Every row belongs to one group in each of 4 separate groupings. Each group adds its own fixed numbers to the row, and there is some noise. The rows also spread widely along 14 directions, which tell nothing about the answers.
Some rows, each with its group in each grouping after it:
[  1   4   4 -22   8 -12   7  -1   7  -7  23   2  -6  -7  19   7  -3  -2
   8  -7  -2  31  21  12  -9   9   2  -7 -10 -11  -9  18  -3  -2]	Q100 E (2) Q405
[ -7 -11 -17  -1  22  -9  12   1  -4  10   2   5  -4  10   9   1  -3   3
 -15   6   5  16   1   3 -10   7 -12   1 -13  -7  -7  -1 -15   3]	Q293 A (1) Q405
[  0 -10 -36  -6  11   9   7 -15  11   9 -18  -9  -1  22 -11   1  -1   9
 -16  10   2  -1  13  10  -8  15  -3  22  -6   8 -11  -9  -8   9]	Q144 N (0) Q645
[ -3 -12   1  13  20 -25  25  -1  15  -8   2  17  -7  10  -5 -12 -24  -1
   4   6   1   7  -8 -10  -2  -3 -22  -1  -1 -15 -18  -5   9 -25]	Q455 L (0) Q645
[  3 -28  15   4  -1 -10  -3  18 -19  19  12   0  -9   0   6  -3   4   3
   4  -2  12   4  -2   1  -5   6  -9 -25   5 -15  10  13 -21   1]	Q103 N (3) Q813
[  9  -7  14  10 -12 -16   2   7  -1  -7   3  13  10 -10   4  -6  -3  -8
  -2  -8   2   1  -3 -20   5  13 -19   3  -1 -11   8 -10   1   0]	Q455 L (1) Q813
[-14   9  11   1   8 -22  20   0  -3   0  -4   8   3  -5   2 -18 -22   3
   2  25   5  17 -14 -12  -2   0  -6  10  16  11 -26  -9   4 -20]	Q103 R (4) Q405
[-11 -10   4   4  12 -17  21   2   5   7  12   9  -8   5   5 -13 -15   7
   7  11   4  20   0  -1  -9  -1 -15  -7   5  -2 -20   0  -2 -15]	Q100 R (4) Q405
[ -1 -25   0  13   2 -17  -4  19  -9  27   7  -9 -14  14  18 -12  -6   5
  -8   8   9  12   2   5  -5  -5  -2 -11   2  16  -8   5  -8  -5]	Q293 E (3) Q813
[  0  -3   7   0  -8  13  -8   2 -33  -7  10 -16  14 -13   8  -3   6 -11
  -2   8   5  12  10   2   8   9   9   6   8  12  -2  -5 -12  21]	Q144 A (2) Q813
[ 13   3   6  14  11  -2  -6  11   1 -10  12  -3 -14  -9  15  11  -7 -12
   6  -7   1   3  -1  11  10 -23   7  -2  -6  12  -6   9  18  -7]	Q455 N (3) Q645
[ 25 -20   5  11  -8 -28  12   8  33  11   0   9 -22   5   7  -6  -6   8
   9  -7   2   4  -9  -7   4  34 -28   6   5  18  10   2 -13 -15]	Q144 N (1) Q405
[ -5   0  -7   0  16  17  -8   2 -28   7   3 -14  -7  -5   4   5  12  -8
  10   9  10   6 -11  21   0  -7   5  -9  -3  14   4   9 -22   7]	Q293 R (2) Q405
[  2 -24  15  27 -19   7   0  17 -20  22  25   1   0   9  15 -15 -10   4
 -18 -13   4  11  22   0   0  -4  -6 -10   1   9 -23  -2   4  16]	Q293 E (4) Q405
[  9   8   4  -5 -13   3 -31  -7   9   6 -11   4  16 -20  12  11  10 -10
 -15  -4  -8  21  10  11  -6 -11  -9 -14  -5  -8  23  -8 -19  23]	Q455 R (4) Q405
[  5  36  18 -12 -12   8 -11  12  -9  -2   4  10  -1 -10  12   7  -4   5
  -2 -11  -4  10  -7   5   7  -3   9 -12   1  19  -6  15   4  -4]	Q103 E (1) Q813
[  2 -19  16  10  -3   7  23   6 -16   6  14   1  -4   3  -5 -16 -17   6
   1   7  11   4   2  -3   5  25 -10   6  16  -1 -24   3  -9   2]	Q103 R (4) Q405
[  8   5  -5  -5  -4 -10 -10  -6   8  -6 -20  17  15 -16  -1  16   2 -10
 -16  -4  -2  -3   0 -18   3   8  -2  15  -5 -20  17  -4  -4  11]	Q100 A (1) Q405
[  8 -16  -4  25   6  -6  -1  16  -5  -6   5  12 -12   0  14 -10  -6  -7
   1  -9  -4  -8  -5  -8   7  -8  -7 -11 -12   0  10  -3   3 -17]	Q100 R (3) Q645
[  2  10 -14 -20  -3  -5 -21  -2  16  18 -23  -4  -4   4  -5  29   6   6
 -13  -3   7 -11   7   9 -11 -27  32   4  -5  -9   0  25  23   5]	Q455 A (3) Q405
[  7  -9  -4  -8   6   5   3  21  -8  10  17  -6 -26  15  20  -7 -14  10
 -16  -4   1  13  20  19   8  18  17   3  -7  18 -16  22  -3  -4]	Q293 A (4) Q645
[  8  10   7   5 -21   2  -8  -1   8 -16  -7   1  -5 -11  -3 -11  -5  -2
  22  -7  -3 -16  -8  -4   3 -10   5  -7   5  17   8  -1  17 -16]	Q144 R (3) Q405
[ 13  19   6 -19   8  14 -20  -8  14 -10  -9  -9  -9 -22  -2  24  -5 -11
  14   1  -1   4   6  30   4 -14  22   1   8  -4   2  30   0   6]	Q103 R (4) Q405
[ -1 -24   0 -19  -9   0 -11  15 -17  19   3 -18 -20  11  -7  -5   1  10
   9  -5  19 -18  16  12  -3   3  34  -5   7  -6  -4  34   8  -3]	Q293 N (2) Q405
[ 10   8  13  23   3  34  -7  10 -30  -3  10  26  12  -7   3  14  -1 -11
 -18 -18  -3   7  -8   3  13  -3 -20 -21  -9   0  -3   0 -16  23]	Q293 L (1) Q405
[ -2  -4   0  10  18   0  10  -8   2  -5 -12  -4   2  -8 -16  13  -8 -11
  14  22  11   5 -21   0   4  -9  -9  11  16   3  -8  -2  -8   1]	Q100 L (3) Q645
[ -1  -7  -9  -4  19  -7  17   9  -3   5  21  -3 -24  19  15 -13  -9   7
   4  -2   6   9   9  13  -3   6   6  -4 -12   8 -21  17   7 -21]	Q455 E (2) Q405
[ 16 -14 -10  16  -7 -18   0  -5  27   7 -21  18   0   6 -11  17  -6  -6
 -15 -11  -1 -17   3 -16  -3   0 -11  18  -9 -18   2  -1  15   5]	Q293 L (0) Q405
[  1 -37 -20   6   7  16   3  -2  -4  20  16  -9  -9  14  -5  10  13   3
   4 -18  10  -5  16  14 -15   2  -8  -8 -16 -28   3  11 -13  21]	Q100 E (1) Q645
[-22 -16  -2   7  -4 -16  11 -13   6   3   4 -24   3   0 -11 -14  -7   3
  27  18  12   5   7  -3 -14 -30   8   6  16  -4 -22  -6  19  -6]	Q100 A (2) Q645
[  5   2   3  -1  -7  -5   8 -13  20 -12 -13  10  12   1 -12 -13 -21   1
  -1   6  -5   1   8  -9  -2   6  -6   7   9 -11 -14  -7  10  -8]	Q103 L (2) Q405
[ -1  11   1  -9  -9  -5  12  -2  18  13  10  19  -6   5  -2  21   7  11
   7 -24  -3  14  -3   3 -25  -6 -22 -26 -22 -14   3  13   4   0]	Q293 L (3) Q405
[ 18  -6  12   4 -14   8  -8   6  14  35  -2   0 -11   3   1  14   6   8
  -6 -11   0  11  -5  12  -3  10 -17 -15   5   7  11  13 -27  13]	Q103 E (4) Q645
[ 11 -23   9  30  -3 -13 -14  13   3  -9  -4  14  -7  -3  11 -35 -20  -7
   3   2  -6  -4  -4  -8  12  -5 -17 -20   6   3  10 -13  -6 -21]	Q293 R (1) Q813
[ -6  -9 -12  -5   7 -15  24 -12  24  17 -12 -14 -14   5 -23  10   2   8
  26  18  15   5 -19   1 -11   7 -11  20  11   5  -7   5  -8  -8]	Q100 L (4) Q645
[  2   6 -11 -13 -12  -4 -13 -11   5 -12 -12  -7   7 -16   2  -6  11  -8
  11  -5  -1  -3   1   0  -6   7   0   4  -7  -2  27  -9 -11  -1]	Q103 N (1) Q405

New rows, each followed by its group in each grouping:
[ 18 -26  26  13  -2 -17  -5  20   7   8  22  16  -8   1  21  -6 -26  -1
 -18 -17  -2  13  23   1   9  -1  -6 -13   2 -19 -17  13  11   0]	Q455 E (1) Q645
[ -9  31   8 -10  -5   1 -13  -4 -10   3 -18  10  23 -13   4   4  -7  -2
 -17  11  -1  16  -9  -4  -1 -12   5   0   8  11 -11  -8  -2   8]	Q103 E (1) Q405
[-21   1 -13   7   3   7   9 -16  -3  10 -12  12  20  16 -11 -18 -13  10
 -18  18  -2  12   4  -6 -17 -16 -14  -5  -1  -4 -27 -22   3   4]	Q293 R (2) Q405
[  5  -3 -10   7  -5  -8  -1 -12   7  -7 -23  15  14 -10 -16   0   9 -15
  -3  -3   2 -12 -15 -23  -2  10 -18  11  -8 -18  24 -20  -9  -2]	Q455 L (4) Q405
[  3  -6 -10  -6 -23   2  -1 -14   8  -7  -9  -8  12   2 -11  -3  -4  -3
  -3  -6   1  -9  25  -6  -8   5  11  23  -4  -9 -10  -5  22  13]	Q293 L (2) Q405
[ -2  19  -5 -11   0  18  -3   1  -2  -4   5   8  -4   3  16 -15  -9  10
  -4  -2 -12  25   2  19  -4   6 -14 -23 -11  18  -2  -3 -17  -4]	Q293 R (1) Q645
[ 13  19 -20 -27 -10  -3 -28   2  16  13 -22   0  -1  -5  22  21  12   1
 -28 -12 -12   7  15  15 -11  -1  15   3 -25   3  24   8  -6  11]	Q103 R (3) Q645
[ 12   4  -7   9  -5 -11 -18  15  -2  10 -14  10  -3  -5  20   9   7  -7
 -24  -6  -2   1  -9  -8   4  -3   0   0 -15  18  21  -2  -7   1]	Q293 A (3) Q405
[  3   8   7 -24   1 -31  -3   3  32   8   2   4 -12  -5  14   9  -8  10
   3  -5  -3  22   5   8  -9  -6   0  -9  -4 -11   1  19   7 -13]	Q455 A (1) Q645
[-13  11   4   1 -10  -7  10 -12  -1 -16  11 -17   8 -11   5 -19  -4  -3
  25  11   1  18   3   0  -5 -10   2   5   9  24 -14 -14  10  -8]	Q144 A (2) Q405
[  0  19 -10 -23   5 -10  -8  -3   6 -18  -6 -16 -14 -15   6   7   6 -12
  26   1   2   1  -1  14   0  -4  24  11 -10  13   8  18   9 -16]	Q293 L (2) Q405
[ 11 -10  22  -2 -11  -1 -15  17 -18   9   1   4   3 -13   9   8  -6  -4
 -20  -4   4   6   8  -6  15  14  10   5  11   1   1  11  -8  17]	Q144 A (4) Q645
[ 15   2  -1 -17 -15   0 -23   3  10  16 -13 -10  -5  -5   5  17   3   2
 -12  -3   5   1  16  13   4   8  23  15   7  16   1  17   2  15]	Q144 N (4) Q405
[  4  -4  12   4 -23   1 -21  -6 -22  -7   5 -27  19 -31  11  16  15 -26
   6  -4   9   3  16   3   5  -8  16  20   9   9   5  -6   2  34]	Q144 E (0) Q405
[ -3   5  10  -9  -9   9  -2  12 -15  -1  16  -1  -7  -2  12  -7 -10   9
   4  -7   2   6  10   9   4  -1  13  -8   1   7 -15  13   9  -2]	Q100 R (1) Q645
[  4  -1  11  17  -7   8 -11  21 -36   4   9   9   1  -6  16  -2   0  -8
 -13 -13   5  -3  -4  -6  11  -3   3  -8  -5  13  -1   2  -1   7]	Q293 E (1) Q405
[ 11  17  12   3 -17  26  -4   9 -16 -17   8 -21 -14 -16  -1   5   1  -7
  26  -4   5  -8 -12  10  17   1  17   7  10  37   3  13   5  -2]	Q293 A (3) Q645
[  4   3 -12  -2   2  16   5  -8  11   5   9  -5  -1   7   7  10  -3   4
  -9  -8  -7  18  18  19 -13  -9  -5  -7 -13  -3  -8   4  -2  14]	Q103 A (3) Q645
[  2 -20 -15   3  -2  -4   4   6  -3   5  -4  -2  -4  13   8 -27  -5   6
 -13   5   0   0   4  -4  -4  17 -11  -1  -9   4   6 -16 -11 -10]	Q455 R (3) Q645
[ -3  17 -19  19  11 -16  -3  -3  11   5 -16  15  -4   1   5  20   5  -7
 -11  -3  -5  -3 -15  -8  -7 -32  -4   5 -21   9   2  -4  15  -8]	Q293 A (0) Q405
[-14  -1   2 -33 -12  -8  -6   0 -11  22  -2 -17   0   2  -5   7   1  13
   3   5  19   3  12   9 -13  -1  28   5  13  -1 -19  23   9  10]	Q144 E (1) Q405
[ -8 -10   9   3  -1 -17 -12   6 -10   6   2   8   9 -10  11  -3  -4  -5
 -10  -2   2  11  11  -7  -5 -16   5 -10   0 -13   0   0   4   3]	Q144 A (4) Q405
[ 13 -12   6  -9 -16  10 -12   9   6   2   9  -5 -15   4  11 -18 -12   6
  -1 -13  -5  11  24  18   2  18   4 -15  -1   4   4  14 -12  -2]	Q293 E (4) Q645
[  1   8   6  21  16   4   9  -3 -12 -13 -12   8   4 -12 -11  -5 -13 -14
   3  19   6  -1 -25 -11  15  -1  -9  13  17  14 -11 -12  -7  -8]	Q103 N (4) Q405
[  0 -14   1  -2  15  -6  26   6   0   3   7  -1 -19  10 -12   2  -9   5
  13   5  15  -5 -12  -2   0  13  -3   4   3  -8 -15  17   2 -16]	Q455 E (3) Q645
[ -2  -8  12  13   6   1  20  -3  -6 -16  -1  -9  -7  -8 -20 -14 -16  -6
  34  18  14 -13 -22  -8   7  -2   0   5  26   5 -11   4   3 -20]	Q103 A (3) Q405
[  1   7 -13  16  -7  17 -14  -1 -16   9 -29   3  10   2  -9   0   2  -3
 -18  12   4 -14 -17  -8   5 -10   2   8   3  23   2 -16  -4  10]	Q293 R (3) Q405
[  5  -6 -11 -17  -4  -7   6 -11  18   1  -8   2  -2  -1 -11  16   4   0
   3  -4   4   1   5  -1 -15  12  -4   5  -8 -24  12  12  -5   6]	Q293 A (3) Q405
[ 13  -4  16  -4   2  -1  -5   0   6  -7   9   2 -10 -17   1  13  -3 -12
  17  -8   3   7   3  10   5   7   0  -4   7  -7   4  21  -8   2]	Q144 E (4) Q405
[ -4 -17   3   1   4  -9  10  -6   4   9 -15   3  -3  -3 -26  13  -4  -2
  12  10  15 -12 -16 -11 -11  -5  -6   6  11 -26  -1   7   2   1]	Q293 R (3) Q645
[  0 -15  -9  21 -16  -5  -2  -3  -1  12  -6 -10   7   6   1 -22  10   1
   1   6   0  -1  -4 -12  -7   0 -15  -2   1  12  12 -22 -15  -1]	Q103 A (2) Q813
[ 13  -7   6  -1 -19  -2  -2  13  -7  -3  20  -2 -10  -8  25 -19   8   1
   7 -14  -7  17   7   3   3  37 -18 -10  -8  20  23  -5 -28  -3]	Q144 R (4) Q813
[-15   7  -8  12  14  10  16 -13  -6  21  -7  10  10  13 -15  11   4  11
  -5  18   5  17 -22   2 -16  -7 -31 -12   5   7 -17 -11 -20  11]	Q144 R (0) Q813
[ 11  -8 -18   6   4  14  -2  -8  24   9 -28  25  -8  21 -21  -9  -6  12
 -10  -1  -9 -12 -12  -2  -4  12 -24 -16  -8 -13  16  -3 -20 -10]	Q293 R (2) Q645
[ -5  25   3 -15  -8  21   0  -9  -1   4 -12  10   6   1 -21  22  -9   9
  -6   0   2  -5   1   1  -5 -12  14   7   3  -9 -23  16  22  13]	Q293 R (2) Q645
[-18  -1  -8  17  -4 -12  25  -7  -5  14   3   4  15  10  -1  -9  -4   3
 -12   9   3  17  -3 -20 -15  -5 -21  14  -8   8 -25 -27   6   5]	Q293 E (2) Q645
[-16   5 -14 -11 -15   8  13 -14  -1   5   4 -11   5   9 -16   0  10  13
  14  -5   9  -7   8  -3 -19  -5  10   7  -4   1 -14   4  20   3]	Q144 A (2) Q405
[  9   0   5   1 -34   3 -13 -14  13 -13  -6 -16  12 -16  -6  -1   2  -9
  16 -10  -3  -2  14   2   0  -1  -1   8   7   7   9 -11   8  13]	Q144 L (0) Q645
[  2  13  -8  -5  -1   2 -19  -5   8  -3 -24  18   3  -4  -8   4   6  -4
   0  -7  -4 -14 -10  -9  -1 -14   6 -15  -6 -12  19   5   0 -11]	Q100 E (2) Q405
[  7  -6  -1   3   0  14  -6   8 -10   2   2  -9 -15  -5  -2   5   3  -3
  11  -4   7 -11  -3   9  10   3  13   6   3   8   5  15  -4   1]	Q100 R (4) Q645
[ 12  -4  15  -3 -12   6   4  -3  15   2  12  -4  -6  -3  -5   9 -12   3
  11  -8   3  10  15  15   0   5   0   1  12   5 -19  17   9  10]	Q144 L (4) Q405
[  4 -14   0  29  24  -2  24   4   3   3  12   9 -10   9   0  -1 -14   2
   4  12   6  12 -15  -4   5   2 -26   1   8   8 -21  -2 -10  -6]	Q100 A (1) Q813
[ -1 -15 -27  10  29   2  26  -7  11  12  -1  12 -17  20 -15  12   6   6
   7  -7   6  -4 -15   3 -13   9 -26   0 -21  -9   0   3 -12  -8]	Q144 L (4) Q645
[ -1 -20 -10  17  16  16 -18   6 -17  16 -13   0  -2   8  -5  -3  -5  -5
 -17  11   7  -5  -1   9   5 -16   6 -10   5   0   0   3 -17   7]	Q293 A (4) Q405
[  7 -28   1  25  -1  -8   4  25 -14  13  10   7 -23   9  10 -20  -1   3
   3  -8   9 -16  -7  -8   9  10  -4  -7  -3   9   6   6  -5 -19]	Q100 R (4) Q405
[ -4   8  -9  -1  12   2  20 -12  11  -5   2  13   4   9   0 -12  -8   8
  -1  10  -7  24  -5   2  -8  12 -25  -9  -3  10 -10 -10 -19  -8]	Q144 A (2) Q405
[  4  -9  -3 -14 -15  -4  11 -12  12   1   0  -6   7  -2 -11  10  -3   3
  -6  -2   2   6  22  -7 -10  21   2  26   0 -21  -8   4   6  19]	Q293 A (2) Q645
[ 15   5   2  -2  -9  18   0   2 -14 -22  14 -11  -6 -17   8  -6   9 -12
  24 -16   1  -3  -2  11   9  25  -4   0  -7  12  19   4 -18   0]	Q103 L (1) Q405
[ 20 -19  -4  30   6   7   5   8  12  15   9  23 -12  12   4  20  -7   0
 -23 -24  -4  -7  11  -1   2  -3 -12   8 -17  -8 -13   8  13  13]	Q144 R (4) Q645
[ -4   6  13  -6  -7   8   4   5 -16  -4   7   9  -1  -1   3 -17  -7   5
   4  -1  -1  16  -3   3   0  17 -13 -25   4   7  -2   4 -19  -7]	Q293 E (0) Q405
[ -6  -7 -13  17  -3  27  -3 -11 -23   1  -2 -13  22  -2  -2  -6  12 -10
  -8   7   1  12   2   3   0   0 -15   2  -2  11   3 -28 -26  27]	Q100 L (2) Q645
[  7   0 -11 -12   0  -9   1  -5  24  -2  -1   8  -9  12   6 -13 -10  12
   0  -1 -10   9  14   7  -9  12  -5  -7  -8   0  -3   5   1 -15]	Q144 R (2) Q813
[ -9 -10  -6  15  -4 -16   8  -5   0  23 -18  11   7   4 -19   8   6   2
   1   3  13 -10 -26 -20 -13 -10 -21   5   0  -7   1 -11   0   2]	Q293 L (1) Q405
[  5  -6   6  -8 -19  12  -9  -1 -16  -2 -13  -8  11  -7  -5 -19   5   1
  -1   7   1   3  -4  -2   7  33 -13  -7  13   5  23 -13 -39   6]	Q103 N (0) Q645
[  3  -1  -7   3  13  14  14  16  -7  26  15  11 -18  19   3  23  -1  15
 -19 -13   7   6   5   8   0   5   1   4 -13   7 -24  21   4   9]	Q100 N (4) Q645
[  4 -21 -16   2   0   0 -13 -15  15   2 -17 -23  -6  -2 -17   4   2  -8
  21   5  11 -15   3  16  -6 -14  10  10   7  -7   6   6   2   6]	Q293 L (1) Q405
[-10  -1   1   7   1 -21  16  10  -4  17   7  13  -7   7   6  -4  -1  10
  -1  -1   7   9 -18 -12 -10   0 -17  -7  -7   7  -4   0  -3 -12]	Q293 A (1) Q405
[-13   5  -4 -18   5   0  -4  -3 -12  17  -1  -8   6   2   5   9   4   5
 -10   8   7  18  11  16 -15  -8   6  -7  -1  -3 -11   8 -10  14]	Q103 N (0) Q405
[ -6  -5   7  10  20  14   0  12 -31 -10   5  -1  -9   4  -5 -23 -11  -6
  14  10  10  -9 -14   7  15 -12   9 -21   9   9 -12   8  -1 -22]	Q455 L (2) Q405
[  5  11 -20 -10  28   7  12  -3   4 -15  -8  23 -12   3  -7   7   0   1
   3  -6  -4  -4 -21   0   2  22 -14  -6 -19  -8  16   9 -20 -15]	Q144 A (1) Q645
[ -1 -18  23  -3 -25 -10  11  16 -18  11  19  -2   1  -2  -6   5  -8   5
   0 -10  17  -7  18 -18   3  16  17  21  12 -14 -24  18  26  11]	Q100 L (4) Q813
[ -2 -32 -19  14   4 -16  -1  -8  13  29  -6  -7   0  16   1  -6  10   3
  -4   3   6   7   5   1 -19  -6 -16  -4  -6  -2   3 -10 -15   5]	Q144 E (2) Q405
[-11   4 -11 -23 -18   8 -23  -5 -13   9 -17 -19  10   3   0 -11   7   6
  -3   9   5   3  13  15  -6   0  18  -5   6  18   3  -2  -8   8]	Q144 L (0) Q405
[  6  -4  12   3 -11 -14   5  11 -11   0  -4  -5  -4  -9   0  -6 -13  -7
  -1   4  12 -13   1 -16  13  17  19  31  13   9 -13   9  13  -7]	Q103 E (4) Q405
[ 14 -19   5  11  -9  10   3  -2  -2   8   9 -12  -3  -7  -7  27  11  -7
   9 -11  12  -7   4   4  -1   3   0   9   6  -3   0  13   0  25]	Q144 A (3) Q405
[  7 -18  17   9 -13 -24  -4   4  27   6  15   0 -12  -5  15 -14 -17   4
  13  -9  -5  19  18   9  -7 -13  -9 -14   7   1  -7   3  11 -11]	Q144 R (4) Q645
[ -1  17 -13  20  13 -16   5  -1   5  11 -20  21  10  -6  10  10  10  -6
 -20   3  -6  12 -33 -20  -4  -8 -31   5 -18  12  18 -26 -20  -2]	Q103 A (1) Q645
[  9  -2  31   3   0  -1   1   6   6  -8   2  19 -11 -10 -13   0 -25   0
  14   0   3   0  -7   1   8  -1  -2 -14  20 -14 -12  24   6 -12]	Q293 R (4) Q405
[-12  18 -13 -15  -6   5  -4  -7 -18 -17   2 -28   4  -9  12 -16   7  -8
  12  11   4   5   7  11  -1  -4  24  16  -4  25  -5  -8   9  -6]	Q455 R (2) Q405
